All groups share one centre, and each spreads out both ways along 13 directions, with some noise.
Known rows, each followed by its group:
[ -3 -21 -42  23   9  31  24   7  13   3   8  49   9  31 -14  -9 -29  14
  12 -23]  Z_885
[ 12 -17  15  12  11 -13  13 -12  16 -22  42 -30  19  -9   4  -5  11  12
  17 -18]  Z_565
[-24  -8 -23 -28  -3  -7   7 -13  11 -16   5   1 -16  -1   1  20 -34  -4
 -14 -31]  Z_345
[ -6   6  11  27  -3   5  27  -9  11   2   5   6 -10 -24  17  22 -25  -4
  22   2]  Z_631
[  0  14 -19 -23 -30   2 -24  -8   2  31  -9   3  -1 -18   6  27  14  -9
  -7 -39]  Z_885
[-17  -9  -1   4   6  41   6  -3 -21  12 -13   9  -8 -18   5   8 -53  14
  23 -17]  Z_565
[ -5  -9   1  -8   2 -12  -5  34 -26   7  -5  26   4  41   6  -1   0  -1
  -9   2]  Z_920
[-25   8  27  -7  15   1 -14   8 -19 -17   4   0 -11  14  11 -12 -11  -2
 -11  22]  Z_345
[-21 -18 -22  21  -6  21   5  10  -9  17  18 -18  15  15 -13  -7 -23  11
  14  -4]  Z_219
[-27  21 -26  24  -8  25  -6 -20  -4  30 -25  48  13  19   1 -11  -2 -17
  11  28]  Z_631
[-28  22   5  25  -7  -4 -31 -13  13 -53 -19 -13   8 -38  -6  -5  14  -5
  22  18]  Z_631
[-23   1   9 -10  27   0   8  -8 -22  -8  -4   0 -14  -6  -3 -16 -13  -3
  -9  25]  Z_219
[  9   5   5   1  29  12  35  -9 -11  -3  -6  -3 -26 -31   2  24 -39  -3
   9 -12]  Z_565
[-13  -9 -22  23  15  -9 -17  -4  15  31 -10 -12   8  10  -7  19  18 -26
  23   4]  Z_885
[-25  35   2   8   9  36  15  -1 -20  43  -4  -3  28 -25  -2   9 -34  10
   9  23]  Z_219
[ 28 -17  16   3  19  -3  11   0   3  -3  16 -19 -10  -5 -17 -14  15  11
   0   2]  Z_565
[ 11  -9  20  15 -24  -1   8  -4  18  -8   1 -16  12 -14  25  18 -11   0
  25   3]  Z_219
[  6  -7 -26  14   4  34  -5 -18  -7  22  10   5  23   8 -24  -3   6   0
  20  -5]  Z_345
[-24  33   9  25  36  23 -28 -13 -22 -18  11   7  -6  17 -24   9 -12   4
  16  -1]  Z_345
[-29  -3 -15 -16   6 -11   8  -6  -9 -16 -12   0 -32  -6 -16  -6 -24   2
 -17  -2]  Z_345
[ -9  18   0   0 -11  -8  -3 -16  -3  -4   1  27 -25 -14   0  22  -2  -4
  -5 -21]  Z_219
[-21 -13   3  11 -33  11  12  11  10  31  27   6  20  -2  19  11  -8   7
   8  -1]  Z_631
[ 20   6   4  -7  27   5  24  13 -15  22   4   2  14  -7  12  -3  -4  -3
  -3  -1]  Z_219
[-10   9 -13   6  18  17  13  -3 -26   3  -8  22 -16  22 -10 -10 -24  -5
  -6  16]  Z_631
[ -6 -22  -2 -21  12  16 -14 -30  15  12   9 -29   5  -6  35  -4 -12 -15
  10 -29]  Z_565
[ 23 -13   3 -27 -30   4   8 -42  29  19  22   6  -3   8 -10   6  -6  25
 -13 -22]  Z_345
[-19 -10 -24  -4 -21   3  -6 -17   6 -26  -1  16 -13  -5  -2  28 -15 -10
   9 -29]  Z_219
[-25  -2  15  12  -5 -15  21  -2  -9  18  13  34   8  10  26  10  -4 -11
   6  17]  Z_920
[ 24 -29  -2  20 -20  26  11 -18  23 -20  18  11 -24 -10 -17 -20 -11  29
  12 -24]  Z_885
[-21  16 -24  10 -26  -1   7   3   3  -2  19  14  32  -4  -4  28  -6   3
  11 -22]  Z_631
[ 45  13  19  18 -19  23 -13 -12  -9  11  19  -8 -16   0   3  19   3   5
  17 -29]  Z_345
[ 17 -10 -36  12 -30  10  13  -4 -24  16   2 -38  -3 -16   8  -5  12 -30
   6  -1]  Z_345
[-25 -33 -20  24 -22  16  18  17   6  -4   4 -17  26 -20  25 -24  -2 -18
  14  29]  Z_631
[ -9  -9 -36  -1   7  20  27 -11 -19  -2   6   7  22   8  -6   7 -27  -9
  11  -9]  Z_885
[-19 -11 -13  41 -42   8  -6 -22  -7  -5  10 -12 -23  19 -19   3 -20   9
  25 -11]  Z_219
[ 17   1  44   0  -3  -9   6  10 -11  -9  12  -1 -32 -12  20  17 -13   7
  -4 -11]  Z_631
[-13  21  15  10   0 -18   5 -13  -1 -38  -2 -17   3 -35   0  11  -3   0
  12  12]  Z_631
[ -5   6  26  16  13  44  -5   8 -34  34  16  17   6  -6 -12  -6  -7  18
  15  24]  Z_345
[-26  13  -2  12  17   5  22  11 -15 -22  11  33 -12 -14 -23  22 -32  19
   4 -12]  Z_345
[ -7  32 -11  18  11  -9  11   5  -8  -2 -26  37  33  12  10  14  -3 -16
  18  16]  Z_920
[  2  -8   2 -21   4 -11  23  -5  15  10  -2   4  20 -17  25   5   4 -14
  -6  11]  Z_219
[  1   7  12   6 -34 -12 -16  -4  12  27  20   4   1  14   0  39  10   8
   3 -20]  Z_885
[-11  -2 -14  14  -3 -36  43 -14  -8   8  28  18  -2  28  -8  11 -10   3
  -6  -8]  Z_219
[ 12   5  30   5  -4  -6  18   7 -12 -10   9   7 -14  -8  12  10 -15  10
  -1  -1]  Z_345
[ 10  16 -22  27  23   8   7  24 -16  18  28   1   3  12 -17  14  24 -23
  -4   5]  Z_920
[ 15   3   1  -6 -39 -24  31 -12  -6  -2 -20   7   8  -6  19  19 -20   3
  10 -10]  Z_920
[-12  14  13  41 -37  -9  -7  -6  36   8   6  10  21  -8  23  22   0   9
  36 -14]  Z_219
[-22  25 -37   3   6  26 -29   0 -24   1 -12  27  -9  22 -22  -2   1 -16
 -10  -4]  Z_565
[ 10 -37  13  -5   8  15   9  -4 -19 -35   8 -35  -3  -4  15 -18 -16  -5
   9  16]  Z_885
[ 23 -27  -7  -2   9   4  -9  27   1  -8  17  14  -6  38  -9  12   1  11
  -1 -39]  Z_565
[-16   6 -15 -28   8 -21  -4  -3 -15 -23  20 -12  26   3  -8  29   5 -11
  -7 -22]  Z_885
[ 30 -11 -20  -1  27  -1  -2  -2  14 -33 -11 -25   4  -3 -19  10   0   2
  18 -27]  Z_920
[  6   8  28  25  -7   2  28 -20 -26   6  10 -14 -11   3  -3  -7 -15   6
  10  42]  Z_885
[ 34 -12   8  17   3 -13  19  -8  -4   2   3 -16   6  12   5  -9  11  -7
  13  13]  Z_219
[-13   7  14  14   1 -20   5  21   2 -43  15  25  -4  11  16  30 -12  -1
   5 -13]  Z_565
[ 20   9   6  24 -20   5   7 -47 -22  43 -14 -27   1  -2  -2 -17   5  -4
  28  21]  Z_565
[-13 -11 -18  -3 -18   1 -18  -2  -4 -11   6 -21  -8  -2   0  -9  11 -15
  -7  -2]  Z_345
[-28  16 -22  31  18  -2 -10 -29 -14 -15  -6  -1   4 -18 -34  -9  19 -13
  22  20]  Z_631
[-22  21  14  -1   4   1  -2 -31 -12  18  -5   3 -10 -37  -5  21 -10   1
  12  -4]  Z_631
[  9   8  -7  18 -20  28  13   2 -19  13  55  15  13   2 -29  28  -5  19
   6 -24]  Z_345
[-30  -4 -19  20 -48  16   1  -9 -13   3   7 -25 -21 -30  -6  -4 -16   0
   6   2]  Z_219
[-13  21   1 -35   3  -3   4 -25 -26 -16  -9   1  -1 -31  -6 -18  -5   5
 -22  -1]  Z_885
[-36  -5  25  16   0 -13 -30  12  15   1  12 -10 -35   0 -15  -5  16   7
  -5  21]  Z_885
[-14  13   7  -9  28   9  14  24 -18 -21  14  19 -17  -9  -5   4 -18   4
 -22   5]  Z_565
[-10 -25  25  27  19  13   1  10   5 -36  13   2  32  -2   7 -12 -17  28
  42 -11]  Z_565
[ 34 -17   1  22  18 -19  13  13 -24  -7 -19   3 -22  49   4   6  -7 -13
  18  -1]  Z_565
[ -6  -1  -7  15   6   1 -15  33 -44  -6 -33   5 -26   1  -3   0   0 -15
  10   9]  Z_920
[  5   9  -3  21  20   3   2   9 -23 -21   0  14   8  13  -4   1  -1  -2
  15  -9]  Z_631
[ 14  16 -17   7   9  18  -9  -8  -2   9 -17  19  20  18  -5   3  -2  -2
  12 -12]  Z_920
[  0  26 -13   0 -27   3  -6  -2  -4  22  -6  22   3  -8   8  22   5  -8
   0 -22]  Z_885
[  6   7   9   0  15  12 -22  45 -24 -33  20   4 -12  29 -11  -7   5   8
 -24  -6]  Z_920
[-26  17 -20 -15  -8  26  -5   4   5 -11   8  16  18 -40   2 -19  15 -11
 -26  17]  Z_565
[ 19 -30   2 -12  19  -4   6  -2 -11 -10   0 -32 -14  -1  -3 -17   4  -6
  -3  -2]  Z_631
[ 22  -2   3  20  23  -8  24  27 -39 -14 -11  14 -26  37  -2   6 -22  -5
   4   4]  Z_565
[  4  23 -14 -25 -24  14 -14  27 -18 -32 -10   5  40  14  10  12 -21  15
  -8 -35]  Z_631
[-27  17 -18  22 -23  19 -23  14  15  23  -6  39 -13  -4   5  38 -11  -6
  11 -25]  Z_885
[  5  10   3   1  17  -7  27  -5   0  -1  -3 -10  10 -41   9   6   0  -9
   6  12]  Z_219
[-14   7   8  -4  -5  14 -22  -2  -8 -26 -36  20  10   4  15 -28  -9  -2
   6  24]  Z_920
[ 13   4 -14  17 -15   7  20 -21  11  30  19  20  -4  10 -21  19 -12  19
  10 -27]  Z_885
[  9  19 -13  16  10   2  17  20 -23  32  -1  17   5   6   3  27   1 -19
   2   4]  Z_920
[-14  18  13  10 -14  13 -17 -26  23  37   7  10   1 -22   8  17  14  -9
  13  10]  Z_920
[ -1  29  -2  16 -23  27  -4  -2  11   1  16  34  27  -1  28  -7  10 -12
  -2  11]  Z_920
[  0 -21   3  28  27  10 -10 -11 -16  -7 -23 -10 -32   6 -39   1 -18  14
  33  -1]  Z_565
[ -9   9 -40  19   7 -34  26  -1  -7 -24 -21   5  30   2 -15   6  15 -23
  16  23]  Z_920
[-26  22  46   0 -45 -12 -28  -1  13 -16  25  20 -16  -6   8  22   5  21
 -14   3]  Z_885
[-13  -3   6 -19 -19  -5 -12  13  -5  -5   8 -23  47  -3   5 -10   6  15
  -1  -1]  Z_631
[  5 -23   4  28   4  25  -1  12  -6  23   7   8  21 -20  -6  -3  15   3
  31   8]  Z_345
[ 25 -12 -16  -2   0 -32  20 -11  11 -25  12   6  18  14  -7  21  26 -17
   2  -8]  Z_219
[ 15 -43  11  -9  30 -11  -5  -6  13 -31  -8 -25 -12   8  -5  -6 -14  12
  20 -23]  Z_920
[-18   5 -29 -22  -7 -11  14  -5 -14 -48  -6  -6 -30  10   5  -1 -31 -15
 -27 -17]  Z_345

New rows. What belongs after each?
[ -1 -31 -19   0  14   7   4 -17   9  18  -5  17 -30  18  -3 -10   0 -21
  -6  11]  Z_631
[ -2   8 -16 -14 -13  22 -21   0 -24 -18   3 -22 -17 -21 -23  13 -13  10
  -5 -39]  Z_631
[ 16  24 -13 -23   3  13   5  -9  -6  31  21   8   1   7  -1   2  12  -8
 -31 -11]  Z_565
[  2 -29  24  27 -40  -1  -4  17 -10 -24  11 -16   2 -10   8 -15   4  19
  23   6]  Z_565
[-10 -20   9  11  -9  23   7  16  -6  11  25  18  -9 -37 -31   4   2  32
   6  -1]  Z_345
[-16 -12  18  -3  -9 -30  11  16  17 -10   1  31 -14 -20  -9  10   0  24
  -6  -1]  Z_345
[-14 -20  -8   1  -4   2 -31  28  28  21 -11  23 -11   6  14 -10  18  -6
  -4  -9]  Z_885
[ -2 -19   7   5   1  23 -15  29   3  -4   2  14  -5 -18  15  18 -13   2
  19 -29]  Z_345
[-17   6 -27  20  -8  14   5  28 -23 -18  22  20  15   2  -5  22  -7  -7
   6 -19]  Z_345
[ -5   7  16   1 -14  33 -20  13  -5  17  10  29  -1   7  35  -2  -3  -7
  -4  -2]  Z_920
[-17  43  11   2 -13  -5  -6   0  -7 -33 -15  11  31 -13  10  11 -13   7
   8   6]  Z_631
[-13  30  -1  -3  17   2 -17 -34 -29  14 -28  32 -14   1 -13  -5   8 -15
  -3  16]  Z_631
[ 29  -9   4 -30  -8 -19  34   3  -9   8  21 -21   6  33  -5   5 -16  19
 -25  -8]  Z_631
[ -3   1  30  -2 -17  29 -12   9 -15  11  33  23   4  12  -4  -6   0  26
 -14  10]  Z_345
[ 18  20   9  11  -5 -15  19 -15 -15  -5 -15 -10  -7   8  24  -6  -2 -19
   3  17]  Z_345
[ 12  10   2  24  -6  11   6 -25   8  11  -8  14   1  -4   2   3  -6   0
  24   1]  Z_885
[-21 -22 -14 -14 -11   8 -16  -9   6 -24   8 -16   6   5   1 -26  12 -14
 -15  14]  Z_345
[  6   8   4  29 -20  38  12  -3  -6   5   7  37 -28   7  -8  -7 -31  25
   5 -10]  Z_885
[  2  10  37  -8 -18   1  21  25   2  25  22 -19  18 -28  26  19 -14  14
  -5  14]  Z_219
[ -5 -20 -27 -19  27 -27  19  -4   0 -26 -11 -30   2   3 -41  13 -16   9
   0 -10]  Z_920
[  9  -1  21  31 -13   1  27 -18  32  33   0  36 -31  21  25   5 -15  -8
   6  34]  Z_631
[ 11   4 -16 -12  11  -6  15 -39  11  -1   6  -7  -6  24  -1  25 -32  -1
   3 -38]  Z_345
[ 16   9 -11  25  -3 -18  -4  14  -2  38  27 -17 -10  -2 -28  34  45 -18
  -2   0]  Z_920
[-19  29  -8   4  -4  14 -14 -22  -3  25 -24  47  22   8   6   8  -2  -9
  12   3]  Z_631
[ -8  -2  -9  14 -35  13  -4  35 -21  14   1  35  -1 -18  -9   7  12  10
   0  -6]  Z_345
[-25   9  -6 -21   8 -31  17 -20 -23  10  12   4   8   5 -20   5   9  -3
 -20  17]  Z_631
[  1  10 -12 -15  -5  26 -23 -15 -37  26 -10 -13  11 -23 -10   3  -4   4
   9 -33]  Z_631
[ 26 -20  17  -2   9  -5  -3 -15   7  11 -12 -14   1   4  10 -31  18   0
   6  15]  Z_885
[-44 -36 -28  10   5   6  -3  21  11 -14  -5 -17  13 -10  24  12  -5 -40
  18  21]  Z_885
[ 23   4  27   0   9  -9  22  39   5 -24  25  34   5   1  -3   7   8  23
 -17   1]  Z_565
[-22  11  17  17 -20 -25   8 -13   1  34  10  -7  -7 -35 -14  24  15   5
   8  21]  Z_345
[-23   0  13 -28  12  -7   1 -19  31   1  21 -12   2 -11 -13  20  -8  17
 -13  -4]  Z_920
[ -2 -34 -30 -24  20 -11  18  -5  15  -7 -33  -3  15  18  35 -15 -16 -31
   5  -2]  Z_345
[-19  -4 -24  30  31 -37  14  15 -10 -17  -3 -10   0 -11 -22  18  25 -30
  15  23]  Z_920
[  6 -12 -14  43 -36 -17  28   4  -6   0  16 -19   8   9   6 -11   8  -7
  17  10]  Z_219
[ 13  -8   7 -12   3  -1  13  23 -30  -5  -6   7 -14  19   8  13 -31   9
  -4 -23]  Z_920
[ -1 -23  -7  10  -9 -10   3  19 -18  22  34  20  13  18   9   7  25 -10
   2 -17]  Z_631
[-11  21   4  23 -22  -2  15 -22  -3   8  -1 -16  -4 -38  -4   9  -2  -4
  13  19]  Z_219
[  9   1 -17  37  21  -7  28  20 -13  15  30  19   7  13   6  30   9 -24
  18  -8]  Z_920
[ -2   9   2  -9  28 -13  27  15  -3  19   3  -6  10  -1   3  17   1 -13
 -13  24]  Z_920
[ 29   5 -22 -13  17  17 -21 -20 -24  -5 -17 -15   2 -10 -20   5  -2  -2
  16 -46]  Z_631
[ 10 -12   7  -7  -4  10  28 -12  -3  16  20 -11  -1 -14  10  16 -20   3
   5  -9]  Z_345
[-11  -4 -38  13  -7  47 -11   5 -25  17 -10  30 -23   7  -3  -3 -20 -14
   5 -15]  Z_631
[ 12 -16   0 -16 -37  12 -18   3  -7  16   6 -11 -22  -1  -1  10  -5  12
  -8 -31]  Z_920
[  4  -7 -20  23  17   2 -19   0   1   9   1 -19  -7  -7 -30   5  32 -18
  15   0]  Z_920
[-14 -25 -16 -41 -12  28   7 -17   0  35   0 -23  18 -13  -1  13 -21  -1
 -10  11]  Z_219
[-18  22  -6  13  29   2  17 -28 -13  29  -3  -1  20  -1 -23  -7  -4   3
  11  32]  Z_219
[ 27  15   6  10  -2  12 -14  -5 -16 -39  23  -8  -3  44  10   0  -1  -6
  -2 -19]  Z_345
[ 24  -9  -5  10 -39  16   3  -5  -8  35  -1 -25  22 -11  16 -18  11  -4
  15   5]  Z_631
[ 18 -24 -27  -6 -31  14  -4   5   3   2  -2  -2  13   8  19 -11  11 -18
   0 -12]  Z_345
[ 15   9 -19  20  11  -6 -30 -16   8 -10 -23  -5  18  38  17  -6  24 -30
  25  -9]  Z_345
[-13   2  20  -6  26   8 -15  -8  -3   4  14  -2 -13   2 -18  -5  -3  17
  -5   1]  Z_565
[  9  38  23  -5  11   2 -15  -2  -8 -21 -11  41 -26 -21  11  30  -1  -6
  -1 -29]  Z_219
[-33 -13 -19   0 -17  27 -31  24  -5  -1  -2   8 -10 -29  -5   7   0  -2
   3 -15]  Z_345
[  2  15 -14  17  -3 -27 -24 -12  12  -4 -24 -10  11  25  18   5  26 -32
  17  -2]  Z_345
[-16   9  15   5   2   7   8 -24  -2  34 -25 -11   5 -34  22   0  -8 -16
  21  32]  Z_345
[  8  -4 -10 -13   8 -29  13   3  -7   9  14 -13  -2  25 -40  28  -1  19
 -12 -22]  Z_920
[ -2   5  -4  11 -38 -14  -3 -19 -30  18  -2  10 -28  11 -26  24 -14  20
  15 -33]  Z_920
[ 13   9  13  -1 -29 -31   1  11   8   1  11   6 -19 -10   6   5  30   2
 -17 -10]  Z_885
[-17   3  19  -9  32  14 -19  22  24 -26   7  -7   7 -16  12  -5  14 -12
 -14  27]  Z_920
[-25  25  11  -7  24 -21   9   8 -23   4 -22  24 -38   7  -6  17 -38  11
  -8 -11]  Z_345
[ -2  23   1   8  -3  -7  16 -28  13   0   7  39  11  10 -15  24 -13  19
   7 -12]  Z_345
[  8  12  30  12  14  -9  22   0   8 -29   1  43   7   4   8  13 -17  18
  15   0]  Z_345
[  9  -4  -5  11  -8 -13  47 -16  -2  15  20   3  -1 -23 -24  15  -6  17
   5   2]  Z_345
[-13   1  23   6 -44  12 -31 -29   4  13  28  36   1  35   7 -12   2  25
   4 -19]  Z_920
[  3  14   7 -24  -5  -5 -14 -28   6 -12 -24 -39  25 -22  -9  -7   2  12
   5   8]  Z_631
[  0   7  14   4  45   4  -2  11  13  12  -1  -6  13 -34  10 -13  12   0
   9   0]  Z_219
[ 10   4   2  16 -31  12 -22  21 -18  -2  22 -18  14  17 -14  -6   9  21
   1 -16]  Z_631
[ 17 -18  21  11   8 -10   3  -1   9  -4  30  -2  28  26   3  -7   8  21
  17 -17]  Z_565
[ 12   9   8 -15   6 -15   3   1   3  22   0  -3  -7   5 -13  39  -9  13
  -1 -21]  Z_920
[  5  -5  10  -4   5  29 -32 -31   6  22 -23  -3  -4   3  -8  -4   0   5
  18  -1]  Z_219
[-11   1  11  -3  31  -2   4  33 -16  19   3  25   8  24  19  10  -2 -14
  -8  16]  Z_920
[ 21  -6  -9  24 -11  24 -12 -16  10 -13   1  -5  32  -8  16  -8  23 -20
  30   5]  Z_345
[  7 -21   0   2  -1  -7   0  20   9 -14  -6  -4 -19 -20  17  21 -10  -6
  13 -34]  Z_345
[ 21  16   9  36  16 -12   8  22 -32 -23  -3  -7 -17   0  -3   1  15 -15
  12  13]  Z_920
[-14  15  -9   3  -8 -12  41  -1 -10 -20  -4  29  25   1  20  11 -28  -7
   4   7]  Z_920
[  4  10 -28   5  -2   4  11 -37  18  24  -8 -18  16 -26 -18   7  12 -14
  12   9]  Z_920
[-10 -16  -1   7  -3   7 -18  10   4  30  20   2  32  16   3   4  22  -4
  13   3]  Z_345
[  0  -7  -3 -15  18 -19 -23 -14   2   2  -3 -34   4 -12  -5  11  25 -16
  10 -12]  Z_885
[ 11   8 -19  23  12 -21  13  12  -2 -19   4 -10  16   2 -12   8  28 -20
   2  16]  Z_920
[-18   7  10   5   6   9  -9   0 -14  20   8 -20  -8 -15 -18 -20   6  10
  -7  21]  Z_219
[ 12   8  10  -1  -3 -15  40  -7  -5  -6  32  -1   6  13  13  26 -20   0
  -4 -11]  Z_345
[  1  -6  17 -17  -7 -15   5   6  20  11  34  -7  22  38 -10  21 -17  36
  -9 -18]  Z_631
[-11  -5   9  12  -2 -11  11   5  -3   3  26  11  11   1 -19   5  10  14
  -1  16]  Z_345
[ -8  24   3  35  -4  25   7   1 -32  11  42  32  -7  22  -2  -2   1  -2
  -1   2]  Z_920
[-11 -25 -36   1   4  29  -8  21 -13 -10  17   4  13   8  -2   5  -8 -12
   4 -23]  Z_345
[ 13 -11   2 -13 -39   1  11  11 -13   6   4  16  -6  13  21  12 -21   8
  -4 -29]  Z_920
